The rows come from 6 hidden closed curves, with some noise, and rows from the same curve form a group. Each curve winds through 8 dimensions. The rows are also pushed far along 6 directions, which tell nothing about the answers.
In the rows, zero is written as 128.
Known rows, each followed by its group:
99	123	132	131	150	111	132	133	139	129	115	135	127	119	144	144	117	106	117	120	143	143	120	130	122	131	121 -> z_162
132	143	148	162	84	129	158	135	162	110	121	145	137	162	138	158	161	113	112	95	184	134	79	87	101	147	111 -> z_431
127	117	144	143	111	154	108	99	142	119	136	135	103	119	120	109	123	130	170	143	115	146	120	148	106	117	128 -> z_431
165	135	134	136	101	138	124	109	132	118	153	133	144	98	143	77	102	148	57	132	96	116	117	105	124	94	130 -> z_707
132	142	128	134	116	132	133	121	131	122	122	117	135	128	120	111	133	134	118	139	128	131	109	102	146	129	131 -> z_707
112	105	122	119	158	132	148	140	118	118	129	128	133	98	95	139	121	119	102	130	127	156	138	138	148	119	105 -> z_300
143	103	114	114	113	120	103	135	125	127	135	119	124	136	103	144	144	134	182	105	123	127	150	147	133	182	153 -> z_892
106	129	126	140	138	144	133	129	116	122	126	149	125	132	134	135	114	135	56	146	129	124	121	112	121	81	114 -> z_431
90	100	148	157	112	137	148	129	163	82	124	143	138	137	87	133	153	115	119	93	180	176	114	114	108	175	144 -> z_300
131	151	160	140	135	143	219	138	131	112	112	104	148	142	129	172	172	89	121	98	189	145	93	94	143	131	64 -> z_707
134	131	115	99	148	90	174	139	132	131	94	117	140	149	151	210	113	95	83	92	167	123	112	118	129	128	63 -> z_431
138	114	158	154	156	129	161	172	120	127	176	149	153	79	99	129	146	160	110	78	160	140	139	122	159	147	117 -> z_707
104	104	110	121	126	88	86	139	145	133	119	131	145	107	112	96	109	134	123	114	128	144	153	143	124	160	188 -> z_962
135	135	118	116	130	132	136	149	121	119	145	142	124	125	130	130	131	129	135	133	108	114	123	140	122	116	118 -> z_162
138	131	132	133	133	142	154	117	116	148	113	121	132	120	125	159	128	121	122	134	132	127	121	112	133	136	119 -> z_962
128	130	132	137	135	141	127	134	117	142	147	138	135	140	136	126	139	136	94	126	138	133	129	107	151	111	109 -> z_162
130	121	124	128	108	104	105	149	155	121	135	141	148	150	121	109	127	144	94	101	151	132	128	119	128	138	137 -> z_962
170	118	130	132	130	143	87	125	127	140	168	127	107	92	135	76	120	147	168	155	62	121	129	152	139	115	129 -> z_962
112	113	142	130	146	155	95	99	137	104	164	132	109	107	121	53	114	146	164	153	83	153	138	151	137	128	148 -> z_300
202	147	111	136	69	132	112	135	144	151	127	110	127	155	161	127	158	114	143	138	98	99	78	92	125	137	114 -> z_892
100	118	107	114	149	65	157	172	120	121	116	145	168	90	100	163	107	144	71	69	176	129	148	126	135	153	150 -> z_892
107	115	120	142	103	142	101	101	134	123	114	137	123	141	125	108	117	128	89	149	122	139	128	117	104	111	155 -> z_892
177	149	130	136	98	166	121	135	139	142	136	121	109	178	158	123	162	120	158	157	99	102	86	114	123	107	89 -> z_431
142	128	158	143	122	159	157	100	137	120	135	104	132	94	120	91	137	115	163	131	121	160	109	128	134	118	108 -> z_300
122	130	120	119	110	134	101	123	121	130	132	132	124	142	116	106	128	139	150	143	116	121	153	148	118	119	157 -> z_300
111	139	121	93	160	98	162	141	98	137	110	123	144	131	124	175	109	130	100	104	164	113	168	150	136	103	105 -> z_892
125	122	101	109	154	105	115	170	111	149	146	153	125	113	123	145	121	153	156	119	117	115	137	160	139	117	118 -> z_431
154	134	119	103	136	108	142	138	117	140	141	133	139	126	135	163	116	144	129	102	127	104	135	126	142	157	120 -> z_962
180	153	129	151	133	133	166	167	122	145	164	135	156	78	151	95	138	153	92	121	105	115	67	83	165	98	90 -> z_300
162	137	136	154	89	141	148	139	144	146	125	118	143	157	149	144	177	99	126	109	154	135	85	83	131	143	102 -> z_892
109	139	128	127	151	123	156	143	111	109	131	145	133	117	145	149	109	127	51	123	137	113	127	119	122	85	105 -> z_300
121	112	131	171	124	139	105	134	147	118	173	157	139	86	111	49	138	161	119	132	110	161	105	102	144	148	168 -> z_431
146	129	126	141	119	123	125	119	141	131	139	133	133	101	138	107	115	134	105	132	112	137	99	105	135	126	123 -> z_431
151	130	147	126	133	148	142	133	137	127	167	141	140	111	109	100	124	162	147	117	120	139	117	130	154	131	105 -> z_162
115	96	112	123	134	116	112	151	145	121	133	132	124	133	121	125	145	114	169	105	127	151	124	152	120	159	132 -> z_707
151	132	129	127	129	137	140	109	119	139	131	115	143	87	132	97	102	141	93	138	103	132	115	116	145	90	111 -> z_300
129	126	122	135	100	114	98	136	134	111	149	141	119	143	139	120	144	131	141	108	135	125	131	136	113	128	137 -> z_962
149	154	149	135	164	131	166	147	110	138	149	124	138	82	141	121	123	140	112	131	120	116	113	114	165	102	94 -> z_162
105	122	125	140	154	112	135	152	121	133	144	150	145	78	124	107	118	137	100	117	131	144	130	127	139	119	141 -> z_707
138	132	114	107	113	100	134	128	143	121	113	112	137	138	130	142	127	115	148	105	137	129	120	129	126	157	127 -> z_892
110	121	113	128	141	99	136	172	124	134	133	160	147	136	124	157	129	158	105	85	165	112	129	126	123	143	138 -> z_300
93	121	141	141	147	153	122	95	129	126	122	135	116	134	141	118	108	120	81	156	128	152	125	117	128	88	110 -> z_162
129	138	146	150	99	158	146	92	140	129	109	114	125	137	118	122	141	116	146	145	143	151	101	108	122	122	118 -> z_431
175	148	84	93	92	106	98	133	107	146	115	115	123	173	172	167	120	120	85	140	94	65	130	111	122	111	121 -> z_892
195	128	127	124	110	110	130	169	138	158	164	123	150	98	132	116	148	139	176	86	120	121	114	137	149	149	106 -> z_300
154	146	128	111	144	136	159	108	107	150	116	118	134	109	136	149	88	136	70	149	114	117	119	116	149	67	69 -> z_707
195	142	95	99	88	88	112	160	165	140	124	126	131	197	167	175	137	123	131	100	122	83	81	104	124	173	95 -> z_300
160	113	148	130	170	118	159	180	120	148	175	150	152	61	97	140	119	175	134	78	139	129	134	144	169	141	96 -> z_162
175	144	127	136	109	132	140	159	132	135	142	125	138	137	130	137	159	126	116	129	122	107	105	98	146	141	110 -> z_300
88	138	125	104	147	134	128	84	103	98	102	109	116	134	126	115	94	123	92	167	111	119	165	138	123	99	151 -> z_431
139	126	131	135	164	118	161	166	115	143	140	128	140	77	127	136	135	135	141	107	129	127	117	133	150	130	109 -> z_300
132	125	122	119	114	134	127	129	136	123	147	129	145	143	123	86	141	138	144	116	124	139	132	131	130	139	142 -> z_707
124	135	122	115	111	132	131	101	132	120	129	129	128	152	133	134	127	128	152	123	130	131	123	122	122	151	134 -> z_962
175	129	116	111	110	121	99	121	127	142	119	106	109	132	146	134	121	117	157	148	83	91	140	149	109	135	139 -> z_707
91	120	167	137	155	160	131	84	116	113	146	118	126	97	105	70	117	135	146	143	131	168	175	155	138	107	146 -> z_892
126	118	127	118	133	115	136	116	126	130	120	116	122	115	137	156	124	102	153	109	135	141	132	144	122	135	109 -> z_962
92	129	140	141	146	155	145	114	127	102	133	127	118	103	105	91	138	125	171	152	121	162	118	140	133	116	129 -> z_707
106	132	128	125	145	122	146	136	131	110	136	135	139	132	127	128	132	127	109	116	144	141	119	111	144	136	120 -> z_892
139	125	150	146	144	149	131	121	128	124	145	123	120	108	131	116	129	128	112	140	116	137	118	114	148	118	107 -> z_707
96	126	123	119	126	129	116	102	149	114	102	117	114	166	155	123	127	86	136	144	127	148	116	130	108	125	125 -> z_431
124	150	105	108	165	109	177	151	102	133	116	129	147	99	152	150	102	130	70	125	125	110	103	115	145	73	82 -> z_300
107	113	120	122	151	127	124	139	110	129	136	146	125	115	103	139	117	153	133	126	127	124	155	148	130	136	148 -> z_962
87	105	143	131	112	123	126	124	154	118	113	123	145	163	104	128	154	109	163	85	188	170	144	137	118	177	153 -> z_431
116	131	130	107	133	120	137	101	128	123	104	125	125	145	125	163	97	126	100	127	145	127	141	132	122	116	110 -> z_707
120	140	119	88	150	133	136	111	109	122	110	98	122	157	133	131	119	118	138	149	113	117	151	144	143	111	111 -> z_431
103	132	124	112	148	98	138	150	132	132	122	136	142	138	127	151	128	125	138	103	158	132	136	134	137	154	133 -> z_162
107	134	142	136	131	166	146	85	127	117	108	126	111	140	127	136	123	112	135	165	119	133	121	116	110	137	141 -> z_962
120	135	101	128	98	107	88	134	131	141	133	145	128	172	157	132	142	127	118	120	137	119	123	107	125	135	146 -> z_962
153	147	115	120	116	93	126	148	105	126	120	127	142	113	136	148	105	146	42	120	129	77	149	113	126	100	140 -> z_962
166	124	130	109	139	106	127	138	123	148	154	131	144	89	119	127	101	158	128	101	119	120	147	145	150	132	115 -> z_707
108	143	108	121	122	126	112	127	132	102	121	133	114	159	153	110	128	117	118	156	104	109	116	126	106	113	144 -> z_431
152	138	128	137	104	139	137	128	120	112	140	134	129	104	129	114	125	134	98	136	106	110	116	120	114	101	131 -> z_162
125	114	145	139	149	142	116	129	121	139	146	126	111	133	130	132	147	124	161	127	133	140	147	143	143	135	115 -> z_162
131	130	112	112	98	115	126	136	136	136	108	129	139	169	132	164	138	104	112	116	143	117	133	120	109	152	140 -> z_162
145	120	124	148	85	122	99	119	166	111	123	143	122	147	142	125	119	126	82	127	122	120	96	100	94	147	146 -> z_892
147	151	134	110	126	107	141	126	120	162	101	115	126	154	153	199	121	108	132	116	160	106	134	127	132	121	91 -> z_431
137	129	132	131	140	136	119	133	135	145	135	136	117	143	148	129	127	127	125	143	119	124	122	130	129	110	104 -> z_892
136	137	156	112	155	136	183	121	139	119	111	105	136	129	123	155	120	107	123	121	146	136	120	128	139	133	81 -> z_962
104	116	135	134	141	126	174	131	118	137	98	111	146	122	122	174	147	88	110	99	179	161	129	117	134	129	103 -> z_892
115	137	132	129	137	132	145	127	112	128	118	122	141	130	114	133	132	130	92	137	141	127	142	108	146	126	138 -> z_300
134	119	110	120	124	90	146	169	130	123	128	126	160	115	113	141	141	130	116	76	156	130	125	121	138	161	136 -> z_707
162	152	114	130	130	134	126	152	114	151	130	148	123	125	152	145	107	150	65	162	93	75	102	105	130	85	108 -> z_162
128	125	118	141	111	122	106	114	153	117	132	142	126	138	147	106	118	129	87	137	115	134	99	98	118	135	137 -> z_431
109	114	137	125	167	140	124	118	128	137	130	118	110	110	124	119	126	111	176	147	112	159	134	154	144	127	111 -> z_707
170	139	120	145	115	135	121	157	121	145	144	149	127	105	135	124	123	158	98	145	96	92	102	111	127	104	124 -> z_162
88	127	118	141	145	120	122	130	108	116	135	137	128	101	122	98	127	140	117	132	132	142	136	130	135	99	146 -> z_162
117	127	129	120	130	125	138	108	125	133	130	127	136	132	131	140	128	123	145	111	143	145	132	120	137	155	130 -> z_962
108	130	129	120	129	116	136	114	135	104	113	117	128	122	114	120	121	121	147	128	133	137	133	135	121	149	149 -> z_892
157	132	129	150	141	120	126	166	114	146	160	129	126	89	130	112	155	151	174	115	121	122	115	132	156	124	115 -> z_162
113	105	82	97	122	75	67	160	148	118	129	154	127	133	119	109	96	153	131	115	103	113	147	170	101	143	172 -> z_962
101	113	163	167	143	150	150	116	147	106	132	142	129	106	114	119	126	124	84	127	152	163	112	107	124	130	124 -> z_892
152	124	91	99	156	80	116	176	121	169	129	132	138	127	145	157	117	151	158	101	117	97	124	144	148	152	120 -> z_300
113	117	115	110	176	121	112	136	91	149	134	136	124	93	117	127	93	152	108	149	100	114	178	159	143	103	145 -> z_707
106	104	135	145	126	124	120	127	142	108	139	148	128	102	120	112	117	130	107	110	136	148	133	140	103	127	145 -> z_892
32	91	118	115	188	119	127	118	112	125	101	137	128	91	101	131	98	103	120	137	140	181	174	168	122	119	156 -> z_162
167	142	121	150	118	120	113	171	116	137	186	152	140	90	141	89	148	164	123	115	103	103	116	110	151	127	141 -> z_962

New rows. What belongs after each?
129	118	120	114	144	130	128	136	125	137	121	122	128	142	116	152	130	119	109	138	127	136	135	124	149	133	108 -> z_300
114	105	108	102	135	93	98	162	157	128	111	141	113	180	126	171	128	117	165	107	143	120	138	169	103	167	127 -> z_962
195	147	134	138	81	115	95	145	147	167	153	135	130	144	149	131	146	146	174	110	125	101	107	115	135	153	126 -> z_431
94	129	130	124	137	131	129	110	126	134	119	135	142	145	120	118	117	134	101	132	150	148	145	119	137	123	140 -> z_707
175	124	109	125	111	121	117	156	123	150	151	121	144	123	126	130	152	141	139	109	112	117	111	103	162	162	124 -> z_892
147	130	126	130	108	117	121	143	139	148	138	135	149	130	146	124	131	122	94	106	139	132	120	114	130	120	117 -> z_300
122	117	122	145	123	112	113	123	143	124	126	137	127	108	126	120	122	127	119	127	126	139	120	117	120	154	155 -> z_431
111	119	142	138	147	156	126	110	126	138	120	119	112	112	130	118	131	102	151	161	109	150	131	139	127	118	128 -> z_162
149	137	150	155	134	177	154	123	119	120	164	123	144	82	109	62	143	139	92	161	98	155	102	90	174	93	104 -> z_300
125	131	140	123	138	144	140	100	122	127	123	100	135	119	129	97	128	112	130	143	118	147	138	124	146	120	126 -> z_707
133	140	127	105	127	143	118	116	123	123	129	103	119	159	130	99	143	124	184	149	106	122	141	145	140	130	131 -> z_431
169	137	137	128	114	124	122	121	124	136	140	116	132	114	146	119	120	131	111	124	113	106	140	127	127	117	127 -> z_892
149	144	119	107	132	129	114	118	118	143	104	123	103	147	148	164	97	127	117	170	92	80	135	138	113	107	121 -> z_162
117	129	156	149	119	135	121	119	132	141	141	134	134	110	115	112	137	136	160	114	154	151	141	131	136	137	146 -> z_431
141	114	107	110	130	92	112	153	148	155	127	125	131	132	137	145	135	114	192	99	131	140	117	149	134	165	116 -> z_431
89	118	141	134	167	135	131	123	104	123	135	133	121	119	130	137	124	124	97	129	145	143	160	135	140	105	121 -> z_162
129	115	136	126	153	133	148	168	127	133	152	142	128	116	112	151	153	123	180	104	138	138	132	155	134	153	110 -> z_162
187	137	118	100	135	113	180	176	116	141	150	123	148	128	123	183	146	140	148	75	145	109	105	131	160	128	46 -> z_892
129	116	119	122	140	127	119	130	118	139	136	126	124	110	128	125	121	127	133	130	117	142	131	145	138	97	102 -> z_962
92	153	95	96	134	120	95	89	122	116	75	116	85	169	168	142	89	93	121	203	83	100	127	142	95	85	134 -> z_707
149	130	159	158	123	157	153	119	129	145	123	117	135	132	128	142	148	115	99	130	149	134	120	97	136	129	111 -> z_707
66	124	111	125	145	115	104	107	123	115	99	142	120	144	142	120	94	137	86	146	129	120	142	128	102	118	176 -> z_300
114	109	151	142	112	134	112	120	154	145	126	132	136	171	125	136	151	118	149	97	176	156	143	126	123	168	140 -> z_300
110	120	106	114	121	121	125	140	131	123	115	142	123	148	115	150	129	124	147	126	133	127	127	148	106	132	132 -> z_162
139	138	133	135	116	125	150	140	137	110	134	119	138	120	129	115	151	117	145	114	132	130	108	118	128	143	126 -> z_707
156	134	146	120	155	133	157	154	120	133	154	127	128	132	130	156	143	141	156	103	138	112	129	138	151	139	84 -> z_300
142	136	114	106	147	139	142	134	98	132	149	131	124	110	107	124	122	160	167	140	100	116	136	152	151	109	108 -> z_962
122	141	152	174	115	146	151	134	142	121	126	140	137	139	148	124	154	123	90	122	157	129	88	78	119	135	133 -> z_300
79	130	152	149	140	147	161	111	148	120	103	131	131	148	142	143	137	87	98	130	171	170	99	100	122	118	102 -> z_162
94	94	84	101	160	62	121	184	125	138	115	147	149	111	131	171	110	116	92	77	149	130	150	155	116	145	139 -> z_707
93	135	155	127	151	143	176	104	138	101	110	107	127	140	119	140	143	95	154	126	162	164	119	122	139	144	104 -> z_892
152	162	136	126	133	134	154	135	114	120	143	123	131	115	131	107	129	147	130	145	112	102	122	122	142	105	117 -> z_892
140	145	116	114	116	116	139	120	133	116	122	120	140	138	144	127	117	124	86	127	123	121	103	96	139	125	115 -> z_892
69	116	100	113	141	107	130	136	115	110	99	154	130	126	117	157	98	124	74	129	143	128	144	144	97	103	148 -> z_162
137	125	127	120	146	105	130	159	111	131	135	131	127	120	126	167	131	132	131	107	137	100	157	145	129	148	136 -> z_892
196	147	143	145	104	152	150	167	147	138	157	136	117	154	148	153	180	121	185	117	122	103	76	117	127	145	75 -> z_162
104	129	138	125	124	161	148	97	122	117	116	116	131	133	112	115	134	103	127	151	129	153	140	127	124	120	135 -> z_162
110	131	121	107	161	101	128	146	100	120	114	113	128	99	109	131	110	133	119	135	124	110	175	163	135	105	144 -> z_962
139	126	139	156	91	126	74	108	144	134	152	150	126	109	133	86	111	155	112	133	115	125	133	116	116	134	176 -> z_431
147	133	114	137	163	89	162	200	104	158	165	160	176	44	123	126	115	168	59	87	137	120	117	108	172	105	112 -> z_707
131	109	131	133	134	128	132	146	139	116	137	125	129	128	127	134	145	116	129	106	134	140	118	128	130	145	112 -> z_707
137	126	96	115	114	97	123	172	149	138	115	138	130	175	151	171	151	108	144	103	142	116	97	125	113	153	108 -> z_707
139	149	137	87	172	117	169	113	97	143	120	111	132	112	128	170	88	135	115	128	133	113	159	148	156	94	77 -> z_707
124	122	110	117	143	124	135	124	106	146	117	130	132	98	117	145	107	135	123	137	113	123	138	134	131	128	141 -> z_962
152	110	94	135	101	89	90	188	156	140	154	159	146	131	149	113	144	137	115	90	119	117	102	118	114	162	151 -> z_707
130	113	145	163	99	150	131	128	145	125	125	131	140	153	132	123	157	111	85	116	153	138	120	95	107	147	145 -> z_707
143	138	127	132	124	127	151	145	139	132	135	127	147	132	150	122	141	117	101	112	136	135	90	99	142	116	92 -> z_431
174	141	156	118	138	145	147	126	140	127	144	104	128	127	126	109	129	132	151	136	111	122	122	132	154	128	90 -> z_962
78	132	122	144	132	121	144	124	113	123	120	141	141	129	137	137	137	113	83	118	167	151	126	100	130	112	136 -> z_962
119	120	150	146	124	145	89	102	130	136	148	130	118	99	126	79	118	138	150	145	108	146	148	143	129	120	160 -> z_431
115	101	137	148	103	132	103	121	159	120	128	150	113	146	115	140	134	127	157	108	150	150	122	142	94	156	139 -> z_431
141	123	105	97	133	99	114	144	144	123	128	131	130	111	124	115	99	139	146	125	95	114	128	156	120	143	139 -> z_962
93	121	139	172	156	134	164	154	121	127	144	151	161	86	111	106	144	139	54	113	163	162	112	80	156	124	135 -> z_431
137	122	164	152	159	169	137	133	114	142	175	127	132	87	109	79	148	151	162	135	118	155	138	132	173	118	113 -> z_431
120	103	137	133	141	127	138	122	146	108	149	129	133	92	105	101	127	132	158	104	130	168	122	142	134	151	124 -> z_431
142	118	126	121	154	109	123	164	116	156	144	133	126	137	139	172	144	130	141	99	147	118	146	139	150	141	100 -> z_162
144	120	130	125	133	135	126	140	124	144	133	122	124	116	123	138	139	115	162	132	114	128	138	145	129	143	129 -> z_162
100	122	155	153	161	123	178	151	119	121	125	126	129	129	127	183	168	105	139	80	203	154	127	126	139	129	80 -> z_162
124	153	150	149	123	135	175	131	119	122	133	130	166	109	119	113	136	141	63	113	166	137	116	77	155	115	127 -> z_162
132	131	158	144	123	165	135	106	128	116	168	134	127	132	113	96	148	149	159	122	135	149	130	119	150	140	123 -> z_962
132	109	152	156	133	138	123	139	153	138	149	148	128	128	128	131	139	136	132	103	151	153	109	120	134	143	105 -> z_162
149	137	126	123	117	145	145	121	125	124	138	109	148	127	132	86	139	127	114	132	111	133	117	109	145	116	120 -> z_707
117	130	110	135	124	111	122	151	116	136	149	145	142	115	132	117	146	136	133	108	138	137	122	117	142	129	138 -> z_962
123	125	147	163	145	135	155	150	129	145	135	142	150	121	130	135	145	145	91	103	166	135	109	89	147	143	124 -> z_300
75	119	138	148	108	163	124	66	133	101	82	115	109	150	120	121	123	91	104	169	137	159	128	118	90	110	154 -> z_892
142	134	126	144	106	113	88	133	146	133	128	130	138	124	142	84	117	135	80	146	105	112	127	103	125	137	176 -> z_962
105	114	117	130	161	107	145	170	112	110	159	156	144	72	93	114	124	163	129	98	135	137	137	146	142	132	142 -> z_431
124	147	138	100	160	155	157	63	106	125	83	89	97	131	166	153	79	83	82	191	95	122	132	138	120	42	62 -> z_892
115	136	106	109	116	113	104	97	112	110	118	119	109	123	153	121	102	113	113	146	101	118	139	143	107	85	131 -> z_962
112	111	126	143	131	120	138	168	153	118	149	147	150	144	123	115	164	128	128	85	162	155	104	112	136	163	125 -> z_431
152	158	137	152	123	147	147	112	94	128	139	110	134	80	134	84	129	146	91	158	106	116	116	98	153	67	120 -> z_162
107	133	115	125	130	121	132	134	136	112	120	137	122	137	145	124	127	119	137	130	124	126	104	132	108	118	127 -> z_300
138	120	107	132	93	115	98	155	146	138	116	141	126	168	142	145	144	122	127	117	132	110	113	127	98	139	141 -> z_431
108	87	118	138	143	125	91	131	130	142	133	144	123	100	111	110	107	146	123	128	113	146	146	149	122	136	159 -> z_300
150	131	133	134	128	110	154	186	140	132	150	153	145	152	140	177	158	133	116	71	171	111	107	114	130	153	92 -> z_300
120	141	129	142	112	142	131	124	143	131	92	129	108	198	147	174	151	98	119	153	149	114	104	104	103	135	117 -> z_892
107	121	173	160	137	173	141	89	130	116	133	126	111	89	87	97	133	132	185	153	132	166	139	147	124	130	143 -> z_707
125	119	125	122	113	135	103	101	143	121	108	130	95	158	138	154	114	114	144	146	118	122	125	148	92	122	121 -> z_431
149	126	149	176	114	130	158	147	139	123	141	142	153	102	126	133	145	136	48	99	160	131	99	70	133	146	129 -> z_431
125	147	142	142	95	134	161	117	152	113	119	127	150	173	153	137	152	100	82	104	175	144	88	77	123	127	100 -> z_892
85	106	145	152	171	132	163	138	129	135	121	136	146	102	119	137	132	119	101	104	169	172	119	114	144	133	114 -> z_300
167	160	139	127	129	131	162	145	135	126	147	116	133	131	141	119	154	128	167	126	123	115	95	113	151	135	92 -> z_892
125	115	138	131	144	127	127	133	128	112	136	125	122	117	128	135	126	122	115	119	127	130	139	135	129	136	125 -> z_707
137	108	138	124	175	111	140	181	110	148	168	147	140	85	90	148	136	166	168	85	148	131	162	161	165	158	119 -> z_707
77	96	143	168	114	127	117	115	154	126	126	168	152	110	121	105	112	126	49	103	170	173	137	111	90	131	174 -> z_707
56	115	130	129	160	117	127	111	109	109	108	126	148	92	102	91	90	133	33	140	150	163	173	130	139	75	155 -> z_962
104	112	114	130	145	100	125	142	135	127	105	133	125	140	128	165	131	111	113	117	149	128	135	125	117	166	147 -> z_431
109	117	115	121	118	118	104	104	120	105	102	122	114	110	129	119	96	116	98	149	101	112	159	151	83	115	178 -> z_707
183	113	95	111	96	90	110	179	141	154	122	126	136	161	134	179	151	126	150	85	134	90	124	136	112	177	130 -> z_707
142	112	147	138	110	134	129	117	137	118	130	114	128	124	107	138	143	123	152	104	144	138	140	130	123	169	142 -> z_892
149	126	115	130	110	121	128	131	123	131	119	126	130	107	115	131	117	139	122	131	115	115	120	129	118	121	135 -> z_431
121	146	159	152	148	137	161	128	119	127	130	125	139	99	132	126	130	129	93	130	148	131	122	101	147	114	121 -> z_162
